The rows are grouped in 4 different ways at once. Each group adds its own fixed numbers to the row, and there is some noise. The rows also spread widely along 10 directions, which tell nothing about the answers.
In the rows, 128 means zero.
Known rows, each followed by its group in each grouping:
[162 123 139 141  93 128 140 137 101  98  65 139 120 128 129 137 169 144
 108 163  78 114 122 162 134 112 130 186  94 159  84 159 114 139 174 138
 115 175 131]
K_261 (0) K_44 K_27
[137 153 156 155 107  80 112 132 105  96 151 105 136  80 138 141 128 109
 165  90 114 141 120 112 166 184 133 150 134 136 131 161 148 109 102 176
 148 143 127]
K_605 (2) K_904 K_245
[131 133 121 126  90 179  76  98  82  66 137 137  79 153 134 152 111  79
 130  91 132 104 138  80 208 158 124 111 132 128 176 118 161  76 125 202
 176 138 138]
K_450 (2) K_44 K_190
[200  97 121  72 177 136 109 164  99 137 155 136 124 113 124 126 182 161
 112 130 141 146 104 155  72  86 132 155  92 122  83 132 127 138 129 129
 179  79 135]
K_605 (1) K_669 K_245
[137 118 175 167 110 128  67 158 137 128 178  82 149 122 114 131 147 107
 151 111 140 114 130 115 156 159 125 125 139 139 146 175 123 107 128 165
 145 108 110]
K_354 (1) K_669 K_887
[164  88 106  91 122 132 143 127 114  98 119 148 101 153 137 142 163 137
 108 139 119 107  99 116 137 130 129 146 106 143  96 130 130 114 162 165
 154 138 141]
K_945 (0) K_904 K_190
[140 128 150 169 107 104 146 150  85  74  79 157 130 109 162 176 159 121
 104 147 122  95 173 135 151 150 135 156 116 142  98 132 111  85 129 142
 105 124 152]
K_450 (1) K_904 K_27
[157 177 180 170 124 105  60 152 134 169 130 100 157  78 110 171 129 148
 119 137 150 118 146 168 128 117 132 142 124 104 142 166 142 150  99  85
 130 101 117]
K_945 (1) K_669 K_887
[126  75 168 118  98 126 139 174 148 135 163 138 155 131 152 183 141  97
 122 132 131 125 130 113 111 169 163 126 126 159 126 140  93  88 145 147
 109 106 158]
K_261 (1) K_44 K_721
[143 127 149 102 113 128 112 161 119 123 164 122 124 109 131 150 147 102
 146 117 111 124 113 122 130 135 142 145 130 125 134 151 147 111 117 129
 165 112 130]
K_354 (0) K_44 K_721
[163 120 150 111 116 108 138 158 146 171 100 137 129 121 138 201 131 148
 104 160 161 110 142 159 101  87 158 125 132 135 125 154 130 150 165  79
 115 129 155]
K_570 (2) K_44 K_721
[141 112 140 110  92 158  83 129 132 128 185 127 118 153 106 176 124  84
 130  96 136 102 125 126 159 155 126 110 118 114 179 137 142 103 114 143
 158  89 128]
K_570 (1) K_44 K_721
[159 149 182 196 133 121  33 174 118 149 144 108 156  64 136 125 160 161
  96 151 135 142 164 158 107 125 130 147 106 159  93 128  92 139 132 137
 119  95  99]
K_354 (0) K_44 K_245
[141 169 149 154  48 145 104  99 100 116  95 134 112 124 103 168 108 110
 118 124  59 117 121 172 169 138 129 154  99 138 148 145 135 146 124 129
 108 176 130]
K_570 (1) K_44 K_27
[158 178 133 147  60 107  94 106 128 155 103 138 117  95  93 194 111 145
 119 118  73  95 122 202 126 133 112 157  92  99 133 125 144 179  89  73
  97 134 116]
K_354 (0) K_904 K_245
[125  91 162 131 117 150 128 199 107  86 165 129 139 132 150 155 163  80
 130 122 158 104 151  92 142 147 143 151 127 154 136 169 119  53 145 155
 141  93 156]
K_605 (2) K_44 K_721
[169 111 136 120 134 116 108 123 146 137 107 105 123 135 128 140 143 152
 134 146 142 109 122 144 135 103 135 130 148 130 117 170 146 157 169 128
 160 145 113]
K_450 (0) K_44 K_887
[150  77 156  93 123 132 163 164 146 135 109 132 128 162 152 172 145 120
 126 154 157 119 136 122 119 113 169 123 155 151 129 165 130 109 191 113
 144 129 161]
K_261 (1) K_44 K_27
[138 121 167 153 106 120  74 117 132 147 157 114 139  94 144 170 112 125
 113 115 127 140 137 112 130 172 155  93 144 148 134 100  99 137 122 173
 115 124 139]
K_354 (1) K_44 K_887
[180 160 146 142 153  80  64 106 111 148 128 116 125  68 140 152 142 168
 106 138 144 147 137 137 125 130 139 113 125 126 108 103 131 165 121 160
 154 121 109]
K_570 (0) K_44 K_721
[119 128 164 120  90 138 111 159 136 111 178 104 141 128 101 164 131  64
 165  93 117  86 122 130 163 156 128 162 146 101 180 199 167 100 100 100
 149 101 127]
K_605 (0) K_44 K_887
[177 124 126  91 158 107 133 147 122 119 110 123 108 131 134 136 160 147
 135 140 143 111 109 143 133  87 125 155 131 106 112 172 182 130 145 113
 193 118 120]
K_450 (0) K_904 K_190
[175  71 142 124 177  74 156 207 109  96 127 137 154  96 153 127 232 159
 109 166 137 115 128 137  86 125 122 193  87 148  34 157  95 101 153 158
 136  90 129]
K_261 (0) K_904 K_721
[143  91 164 183 124 149  49 169 119 111 181 111 146 126 126 114 172 134
  91 128 139 120 137 122 135 157 107 137  85 163 101 124  83  93 145 203
 125  76 109]
K_354 (1) K_904 K_190
[175 164 142 122 114 120 117 130  76 111  95 143 122  75 125 140 149 145
 121 133  65 152 108 170 121 118 126 183  83 130  93 135 137 151 107 139
 146 159 134]
K_261 (1) K_44 K_245
[175 119 159 121 156 129 106 156 135 127 114  99 125 153 146 139 146 134
 136 146 196 118 148 113 150  98 135 111 164 134 143 187 164 115 186 132
 189 112 123]
K_605 (1) K_44 K_721
[122 171 180 152  92 100  93 149 117 132 168 110 145  59 137 154 111  91
 156 108  93 159 134 124 151 172 162 136 145 144 149 153 137 112  92 137
 138 141 127]
K_570 (0) K_44 K_245
[120  84 148 129  71 151  90 133 156 142 191 122 134 144 126 161 112  90
 131 108 120 130 131 110 142 184 158  98 137 171 154 126  93 103 148 162
 117 124 132]
K_570 (0) K_44 K_245
[159  67 116 123  94 145 155 161 112  92 109 173 133 152 123 175 189 129
  83 156 107  69 121 164 112 140 108 182  59 151  76 138  73 113 151 148
  92 107 147]
K_945 (1) K_44 K_721
[134 164 197 177  81 115  82 134 162 158 129  57 149 114 121 116 102 124
 166 139 110 150 124 127 176 129 152 121 176 170 162 222 155 149 179 135
 145 198  99]
K_570 (0) K_44 K_887
[144  72 144 146 140 115 125 182 129  85 151 130 140 157 127 157 191 106
 127 127 184  61 160 140 151 146 106 158 119 115 122 175 125  72 132 133
 148  49 122]
K_450 (1) K_904 K_27
[132 152 171 163  96  89 114 136 134 119 125 112 131 108 138 174 117 109
 141 119 128 106 130 123 168 166 128 127 148 125 147 161 155 117 120 142
 130 131 129]
K_354 (1) K_904 K_190
[117 147 192 171  78 136  85 155 159 156 132 109 140 124 138 184  98 101
 118 149 149 111 164 123 163 135 156 106 161 154 177 170 136 108 160 104
 108 133 131]
K_570 (0) K_44 K_190

New rows, each followed by its group in each grouping:
[144 114 141 127  71 142 132 143 116 127 138 136 134 122 110 140 141 131
 102 133  42 139  78 168 115 133 128 174  62 164  96 146 101 136 137 155
 101 159 139]
K_570 (1) K_904 K_190
[185 115 103 115 122  84  93  68 126 148 132 134 109 106 121 160 132 176
 107 116 113 138 107 149 115 157 131 105 106 134  92  76 110 182 129 175
 132 137 115]
K_570 (0) K_904 K_245
[158 102 133  99 168 123  85 151 116 122 171 132 127 104 126 164 163 121
 121 112 167  98 142 133 118 124 131 137 130  86 129 126 143 113  92 121
 176  54 127]
K_450 (0) K_44 K_887
[186 115 122  86 176 138  77 138  94 110 149 130 102 115 131 126 168 134
 126 118 159 136 134 115 132 112 127 131 124 107 120 119 160 115 127 153
 214  88 121]
K_261 (0) K_44 K_245
[156 116 152 150  71 146 117 148 131 150 103 137 134 129 133 160 136 158
  88 157  85 129 124 160 100 115 139 136  89 173  95 123  87 141 169 130
  86 150 140]
K_354 (1) K_904 K_721
[144 133 159 136 110 129 146 171  98  93  99 139 136 106 140 161 155 109
 122 149 114 102 141 132 149 125 135 170 123 137 115 176 131 102 131 123
 131 141 155]
K_945 (1) K_44 K_887
[154 116 132 101  87 133 143 124 128 134 100 139 111 145 125 168 130 132
 121 137  95 121 115 149 124 118 151 143 119 135 125 134 141 133 157 104
 127 153 147]
K_261 (0) K_904 K_27
[175 150 128 146 130 104  71  88  92 104 118 126 114  96 132 138 137 148
 120 117 129 137 124 130 162 164 117 126 114 130 111 111 131 146 116 198
 166 136 111]
K_945 (1) K_44 K_245
[133 157 129 110  86  95  82  84 106 125 204 122 116  77 108 166 108  84
 170  58  78 149  94 115 156 209 146 118 124 104 161 103 148 124  50 178
 159 131 123]
K_570 (0) K_669 K_245
[124 130 161 156  67 168  63 125 146 138 143 112 130 143 129 146 104 110
 111 132 118 130 127 117 164 152 147 116 129 165 160 142 119 112 163 156
 126 149 122]
K_945 (0) K_44 K_190
[196  94  93  79 167 122 104 107  86  93 147 116 101 123 115  85 195 158
 135 121 112 141  74 109 133 122 121 156 101 130  74 131 135 139 143 212
 209 142 114]
K_945 (0) K_669 K_887
[144 177 136 163  77 124  52  73 113 116 126 113 104 112 124 148  88 119
 147  95 107 132 144 121 192 170 127 100 141 124 166 115 162 127 111 162
 158 153 105]
K_450 (0) K_904 K_245
[168 132 152 128 154  61 149 162 113 127 108 147 147  75 127 205 171 136
 110 145 144  79 144 175 110 123 123 169 117  89  99 160 132 149  92  89
 115  87 145]
K_570 (1) K_44 K_887
[144 116 133 119  87 159  81  83 126 106 165  99 109 164 109 140 100  97
 149  77 119 121 110  94 186 172 124  95 144 126 177 137 158 112 135 188
 168 136 127]
K_605 (1) K_904 K_887
[169 102 128  85  96 148 154 111 136 145  83 137 115 152 130 176 116 148
 106 146 105 118 106 151 108  98 154 127 130 147 117 143 128 167 178 113
 118 170 160]
K_605 (1) K_44 K_887
[160 156 145 152 147  85  58 113  88 113 158 108 134  64 124 121 159 149
 123 104 129 152 107 145 142 162 125 163  97 123 103 120 125 149  91 192
 166 113 105]
K_945 (2) K_44 K_27
[148 144 155 145  99 113  82  95 140 138 127 102 130 119 123 162 102 127
 141 113 128 119 125 140 162 151 135 111 152 119 155 155 148 154 125 147
 147 147 116]
K_450 (1) K_44 K_887
[157 140 159 160 115  94 140 166  95 110  91 140 141  87 127 183 167 128
 111 155 118  86 155 155 130 122 128 168 109 126 101 165 118 124 118 110
  98 129 149]
K_570 (1) K_669 K_887
[146 178 185 163 110  67 119 134 138 175  81 116 152  70 165 189 105 157
 126 156 131 157 151 159 110 122 186 117 162 142 123 143 130 157 132  88
 108 157 144]
K_450 (1) K_669 K_27
[111 131 190 175  52 154 128 179 137 126 118 119 152 142 145 158 115  99
 119 152 110 128 155 128 158 142 163 140 135 183 146 176 108  79 171 110
  96 155 152]
K_945 (1) K_904 K_27
[129 162 180 171 109 135  83 177  79  94 145 139 138  85 124 171 152  80
 111 120 127 105 175 145 163 142 126 163 109 115 153 148 134  79  84 117
 130  77 138]
K_570 (1) K_44 K_27
[144 136 162 151  86 145  89 142 138 155 133 111 146 119 117 147 115 140
 118 128  97 135 124 161 125 120 138 137 114 141 130 153 124 137 132 115
 119 137 127]
K_450 (1) K_904 K_887
[173 154 121 160  92 116  87  97  82  93  99 123 117 105 116 131 159 151
 116 129  73 118 111 146 147 147 108 167  79 143  93 127 115 146 132 190
 123 164 107]
K_605 (0) K_669 K_721
[173 152 128  98 125  88 152 141  93 106 110 127 122  85 124 138 161 133
 159 124  80 134  92 153 119 119 134 187 112 120  93 173 158 143 110 121
 160 156 131]
K_605 (0) K_669 K_245
[155 105 122  73 117 116 174 133 102 108 118 144 118 114 138 167 144 124
 131 120  96 125  90 127 110 123 154 161 122 134 102 147 133 140 135 141
 137 160 170]
K_605 (2) K_44 K_887
[163 133 130 150 124 108 107 126  79  82 107 126 119  87 150 113 159 146
 130 128 103 148 122 126 146 146 130 159 106 165  78 136 113 126 138 209
 153 170 124]
K_450 (2) K_44 K_245
[173 154 154 112 135 120 139 160 121 147  61 131 113 114 180 153 126 164
 111 184 153 152 157 108 124  67 179 109 162 158 112 148 158 119 193  90
 164 167 158]
K_945 (0) K_904 K_721
[149 148 162 128 110  98 140 147 114 122 127 113 145 100 127 143 143 129
 138 123  89 145 102 161 125 130 140 173 115 132 114 170 144 134 121 119
 135 136 135]
K_605 (1) K_904 K_27
[152 130 150 158  70 165 120 173 119 110  99 122 123 162  89 133 163 121
 114 156  90  82 138 185 155  85 105 189  89 147 128 203 137 115 173  82
 116 141 118]
K_570 (0) K_904 K_27
[128 160 160 151  64 159 107 148  84  86 119 119 127 101 144 106 133 101
 143 133  38 161 115 120 163 135 147 171 109 179 116 163 128  95 141 173
 146 196 125]
K_450 (0) K_44 K_721
[127 121 185 111 122 132 134 199 127 124 175 112 157 111 133 147 147  85
 149 117 126 136 121 138 122 128 158 168 138 131 145 195 147  91 118  99
 157  91 145]
K_605 (1) K_44 K_27
[130 168 178 221  95  92  77 132 101  93 111 121 145  95 144 170 135 117
 110 130 149 103 184 124 191 187 124 135 128 136 139 136 117  92 111 158
 107 112 122]
K_945 (1) K_904 K_27
[153 123 143 114  87 152  96 105 135 147 120 128 118 145 106 182 108 122
 117 118 117 110 123 145 141 131 134 116 125 118 160 133 140 149 138 122
 131 138 139]
K_261 (1) K_44 K_887
[143 124 170 137 134  84  78 109 157 141 183  76 152 111 127 151 116 113
 161  91 161 131 114 112 157 185 140 104 172 117 160 166 149 142 116 171
 163 108 110]
K_605 (1) K_44 K_887
[148 130 143 155  97  66 117 110 141 118 131  99 142 109 133 133 143 143
 149 124 103 129  97 128 160 183 127 143 125 150 104 160 124 139 143 188
 137 166 102]
K_945 (0) K_904 K_721
[139 151 143 152  88 132 143 153  94  51  78 136 108 144 115 169 158  80
 138 137 117  37 145 142 200 132  92 197 121 106 150 215 179  91 132 111
 135 133 126]
K_605 (0) K_44 K_190
[137 146 190 182  82 135  89 150 148 151 109 104 157 120 125 176 108 127
 111 146 135 106 160 154 142 128 140 132 144 146 152 177 120 138 152  98
  90 134 131]
K_605 (1) K_44 K_887
[145 105 141 136  73 163 103 143 129 130 147 132 134 140 123 140 128 129
 111 126  96 141 118 139 129 148 137 136  95 169 118 132  96 112 149 149
 121 135 136]
K_945 (1) K_904 K_245
[160 136 131 142  86 169  87 132 101  98 122 127 120 142  79 145 154 117
 113 123  96  78 116 173 165 120  84 184  77 107 136 172 140 134 115 127
 143 121 114]
K_945 (1) K_44 K_887
[173 172 173 122 153  96 123 148 100 145  95 110 123  82 161 128 131 160
 128 154 128 189 135 129 126  78 174 120 155 149 111 152 166 138 159 119
 183 162 144]
K_570 (1) K_904 K_27
[130 139 171 166  88 176  92 176  83  79 152 120 135 132 120 124 151  85
 122 114 105 116 150 128 170 138 118 170 101 143 148 167 133  61 125 140
 141 101 132]
K_605 (1) K_904 K_27
[164 115 180 135 154 113 129 180 130 154  90 125 137 110 180 157 151 162
  98 181 175 148 164 129  94  83 180 110 162 171  95 140 112 130 193 107
 134 125 155]
K_354 (1) K_44 K_27
[136 159 153 130  97 106 129 122 116 128 100 142 119 112 149 206 101 111
 128 117 134 113 158 138 152 140 158 115 152 105 160 126 162 111 104  90
 134 121 154]
K_450 (1) K_904 K_27
[136 125 180 124 117 122 101 159 175 181 158 103 148 133 146 168 101 129
 126 137 173 143 127 122 128 126 166  95 161 141 161 164 148 117 157 101
 150 110 140]
K_945 (1) K_904 K_190
[147 149 163 172  83 145  82 157 109 117 117 112 142 105  99 128 150 134
 115 137  73 115 132 164 142 119 110 186  87 136 117 167 127 126 129 118
 112 142 116]
K_261 (0) K_904 K_887
[132 161 176 178  73 139  34 114 127 152 170  94 157  91 107 120 113 135
 123 105  65 170 102 178 136 160 135 152  93 153 135 135 105 154 105 164
 121 139  95]
K_450 (1) K_44 K_27
[164  94 151 110 141 122 110 183 142 177 146 131 153  96 158 142 163 170
  99 165 129 165 125 146  50  92 181 133 109 171  73 118  81 131 159 120
 125 110 142]
K_450 (0) K_669 K_721
[183 102 125 122 165  94 146 170 101 117  77 157 123 105 168 167 182 180
  87 170 168 107 155 143  90  85 139 147 107 139  60 122 113 124 159 125
 133 107 153]
K_450 (2) K_904 K_721
[170 141  97  83 140 100  94  68  88 100 139 140  91  94 126 144 141 134
 130  96  91 132  78 133 145 153 120 145 105  94 112  96 162 157  83 190
 188 133 114]
K_450 (0) K_44 K_190
[124 150 156 113  74 133 135 146 107 124 141 141 128  89 119 187 114  83
 135 115  69 116 124 139 139 139 155 156 127 119 151 149 143 116  90  96
 117 146 158]
K_570 (0) K_44 K_887
[137 109 139 147  81 166 103 147 115  93 139 130 123 154 111 131 146 109
 119 121  92  99 111 146 159 138 103 166  84 141 127 164 127  96 136 160
 134 122 121]
K_450 (1) K_904 K_190
[167 177 118 102 110  54 138  83 113 132  87 143 107  81 135 207 121 136
 151 117 106 106 113 152 134 141 144 136 136  80 129 124 174 164  80 110
 145 152 133]
K_450 (0) K_669 K_721
